There are 3 nested groupings, the coarsest first. Each group lies inside one group of the grouping before and may be the whole of it. The rows also spread widely along 5 directions, which tell nothing about the answers.
(in the rows, 128 means zero)
Known rows, each followed by its group in each grouping:
[ 59 122  97  86 136 138 179  90 106 121 151 117 142 127 120  90 150]	zev Q_402 Q_836
[146 125 106 112 122 116 161 148  88 149 122 159 131 111 143 101 145]	zik Q_786 Q_139
[105 106 168  71 139  87 190 158 148 173  86 139 106 100  91 142 154]	zik Q_43 Q_232
[123 109 115  89 132 135 144  63  76 137 123 106 136 140 136 102 179]	zev Q_402 Q_477
[135 137 138 105 112 114 117 175 118 165 111 179  82 163 142 106 105]	zik Q_43 Q_533
[177 101 116 156 152 118 162 100  94 112 176  94 158 127 145 113 142]	zik Q_786 Q_44
[107 110 132 153 113 131 123 126 155 114 171  77 134 173 122 112  79]	zik Q_594 Q_84
[164 102 139 111 134  93 166  95  80 143 124  87 137 146 147 114 196]	zik Q_786 Q_966
[103 138 107  95 105 115 192 175 119 171 109 175  94  92  99 118 123]	zik Q_594 Q_158
[ 66 144 104  65 117 132 137  88 101 121 131 112 125 149 123 101 179]	zev Q_581 Q_446
[195 101 147 130 117 107 135  90  53 167 135 100 129 180 154 126 163]	zik Q_594 Q_538
[178  95 128 169 162 108 149 137 115 133 162 122 133  88 137 138 128]	zik Q_247 Q_180
[197  90 177 186 147 112 138 106  96 156 121 111 130  96 113 183 135]	zik Q_594 Q_84
[ 40 146 143  65 127 126 166 110 134 131  90 127 121  83  80 142 164]	zev Q_581 Q_446
[ 60 121 135 125 126 111 189 179 195 118 122 112 116  91  87 126  94]	zik Q_786 Q_966
[ 72 135 120  93  93 122 141 175 148 153 128 139 108 166 118  90  97]	zik Q_594 Q_84
[100 137 115  96 138 112 209 202 147 150 109 189 111  73  82 122 133]	zik Q_43 Q_533
[169 137 127 140 128 136 128 108  48 185  90 192  98  96 154 133 136]	zev Q_402 Q_836
[ 51  81 130 104 148 110 208 107 181  80 170  42 173 146  90 105 143]	zik Q_786 Q_139
[116 103 170  97 117  86 144 126 137 146 101  94 112 164 131 115 153]	zik Q_786 Q_966
[183  92 170 150 151  99 116 116 121 144 146 116 125 146 126 156 117]	zik Q_43 Q_232
[119 112  93 126 117 119 154 115 100 122 175  97 139 180 128  97 129]	zik Q_594 Q_158

New rows, each followed by its group in each grouping:
[143 101 130  92 117 106 145 106  72 153 107 121 133 177 162  94 189]	zik Q_786 Q_139
[109  89 129  82 145  94 174 123 121 129 154  82 150 149 139  96 188]	zik Q_247 Q_180
[ 82 108 167 134 126 140 124  93 166 125 108 123 122  93  94 154  93]	zev Q_402 Q_477
[205 103 160 152 149 100 120  91  71 136 143 109 127 174 143 133 160]	zik Q_43 Q_533
[129 110 123 181 121 140 149 136 152 111 190 101 140 131 108 142  63]	zik Q_594 Q_538
[121 105 101 107 113 119 138 110 101 119 148 105 139 191 164  76 142]	zik Q_786 Q_139
[ 91 110 141 111 119 133 115  78 100 144 125 106 120 167 137 101 126]	zev Q_402 Q_836
[ 97 119 147  90 116 104 199 150 123 169  89 143 111  89  88 132 143]	zik Q_594 Q_158
[ 47 118  73  72 108 154 128  96 117 107 161 109 134 188 145  54 116]	zev Q_402 Q_477
[ 87 112 121 123 128 118 167 142 167 110 162  97 136 136 126  96  99]	zik Q_786 Q_44
[117 120 114 125 135 156 145  93 101 120 136 129 133 105 125 114 135]	zev Q_402 Q_477
[ 98 126 140  83 128 101 177 167 141 145 118 153 107 131 106 115 146]	zik Q_43 Q_533
[132 110 174 151 122 115  96 129 144 134 134 116 102 180 129 126  97]	zik Q_43 Q_533
[211  96 164 166 168 106 138 100  89 130 152 109 133 132 132 154 151]	zik Q_43 Q_533
[107 110 193 167 144 136 118  97 152 149  99 126 115  71  96 181  82]	zev Q_402 Q_836
[191 108 163 131 129  90 117 136  84 190  91 162 101 105 165 142 150]	zik Q_247 Q_180
[181 118 108 156 114 113 118 132  87 128 157 124 119 169 183  94 120]	zik Q_786 Q_966
[140 142 112 113 117 117 183 170  94 171 102 169 114  89 116 125 129]	zik Q_594 Q_84
[ 45 122 167  48 109 125 166 123 151 171  43 152 100  85  95 126 142]	zev Q_402 Q_477
[168 112 116  99 132 106 135  99  61 128 164 115 129 215 162  76 180]	zik Q_43 Q_533
[127 100 133 152 145 111 173 117 140 101 167  68 155 132 122 112 135]	zik Q_786 Q_966
[110 118 124 135 101 116 115 133 153 129 151 114 123 173 157  83  87]	zik Q_786 Q_44
[ 82  91  97 119 154 112 186 152 162  99 188  92 150 114 124  97 129]	zik Q_247 Q_180
[166 128  87 132 109 120 127 134  74 148 141 155 124 177 177  86 131]	zik Q_786 Q_139
[ 52 154  96  81 123 138 162 132 120 119 125 137 126  95  95 119 151]	zev Q_581 Q_446
[ 60 122  92 109 106 160 117 112 144 113 148 138 120 147 135  85  86]	zev Q_402 Q_477
[133 108 155 109 104 112 140 109 116 165 127  95 125 169 131 122 135]	zik Q_594 Q_538
[123 134 117 169 126 156  68  71 107  82 179  94 131 157 135 137 100]	zev Q_581 Q_446
[ 87 136 114  63  87 116 156 174 124 178  85 151  90 155 120  89 139]	zik Q_594 Q_84
[ 76 173  87  90  84 138 110 144 100 138 112 179  97 144 138  91 123]	zev Q_581 Q_446
[108  98 181 143 155 106 142 125 175 113 144  81 128 146  91 150 110]	zik Q_43 Q_533
[182  96 175 194 151 102 137 100 124 116 148  78 140 120 128 164 114]	zik Q_786 Q_966
[143  98 159 100 138  97 141  95 107 129 140  80 139 192 130 110 179]	zik Q_43 Q_533
[170 123 123 116 135 104 131 158  99 156 140 168 109 149 134 109 133]	zik Q_43 Q_232
[ 62 136 155  99  97 131 101 134 130 182  67 164  80 131 135 115  96]	zev Q_402 Q_836
[ 94 138 120 102  94 129 187 192 151 175 105 172  98  85  95 126 100]	zik Q_594 Q_538
[ 85 115 142 107 105 108 142 152 159 138 128 110 109 159 135  98 118]	zik Q_786 Q_966
[188  98 165 154 159  95 146 136 110 162 112 137 115  73 141 164 141]	zik Q_247 Q_180
[123 136 102 148 131 134 189 174 138 135 147 144 126  78  96 130  92]	zik Q_594 Q_84
[ 87 104 167 143 125 104 150 143 188 119 124  80 116 129 104 139 105]	zik Q_786 Q_966
[ 77 164  93  92 106 140 139 136 107 134 123 172 111  99 110 118 139]	zev Q_581 Q_446
[ 81 118 133 116 135 137 158 107 121 152 108 141 125  90 109 128 123]	zev Q_402 Q_836
[137 101 179 130 143 103 170 126 142 149  91 113 123  86 118 145 129]	zik Q_786 Q_44
[141  96 126 102 121 111 176  82  83 133 166  61 165 180 132 102 180]	zik Q_594 Q_538
[201 117 158 195 120 124 136 152  93 185 116 168 101  68 125 181  86]	zik Q_594 Q_538
[188 104 151 169 136 115 137 103  87 151 138 118 124 133 128 152 118]	zik Q_594 Q_158
[177 121  77 142 125 122 166 127  54 143 166 151 130 128 137 107 138]	zik Q_594 Q_158
[138 112 149 110 104 106 130  96  96 153 125  97 116 183 135 112 141]	zik Q_594 Q_158
[170 110 137 156 136 102 135 155 119 165 127 157 107  92 144 136 112]	zik Q_247 Q_180
[152  89 185 156 137 104 123 106 130 144 103 101 131 129 125 161 124]	zik Q_786 Q_139
[ 52 133 172  58 103  90 189 179 170 170  54 133  90 110 106 107 148]	zik Q_786 Q_966
[191 102 152 135 142 112 170 120  78 152 120 125 134  91 111 154 160]	zik Q_594 Q_84
[ 78  95 163  75 125  89 149 141 158 153 107 102 113 142 127 110 154]	zik Q_247 Q_180
[164  94 118 109 152 108 186  84  66 123 144  93 164 138 138 104 196]	zik Q_786 Q_139
[183 139 122 136 103 116 157 160  63 194 111 184  99  93 137 135 129]	zik Q_594 Q_538
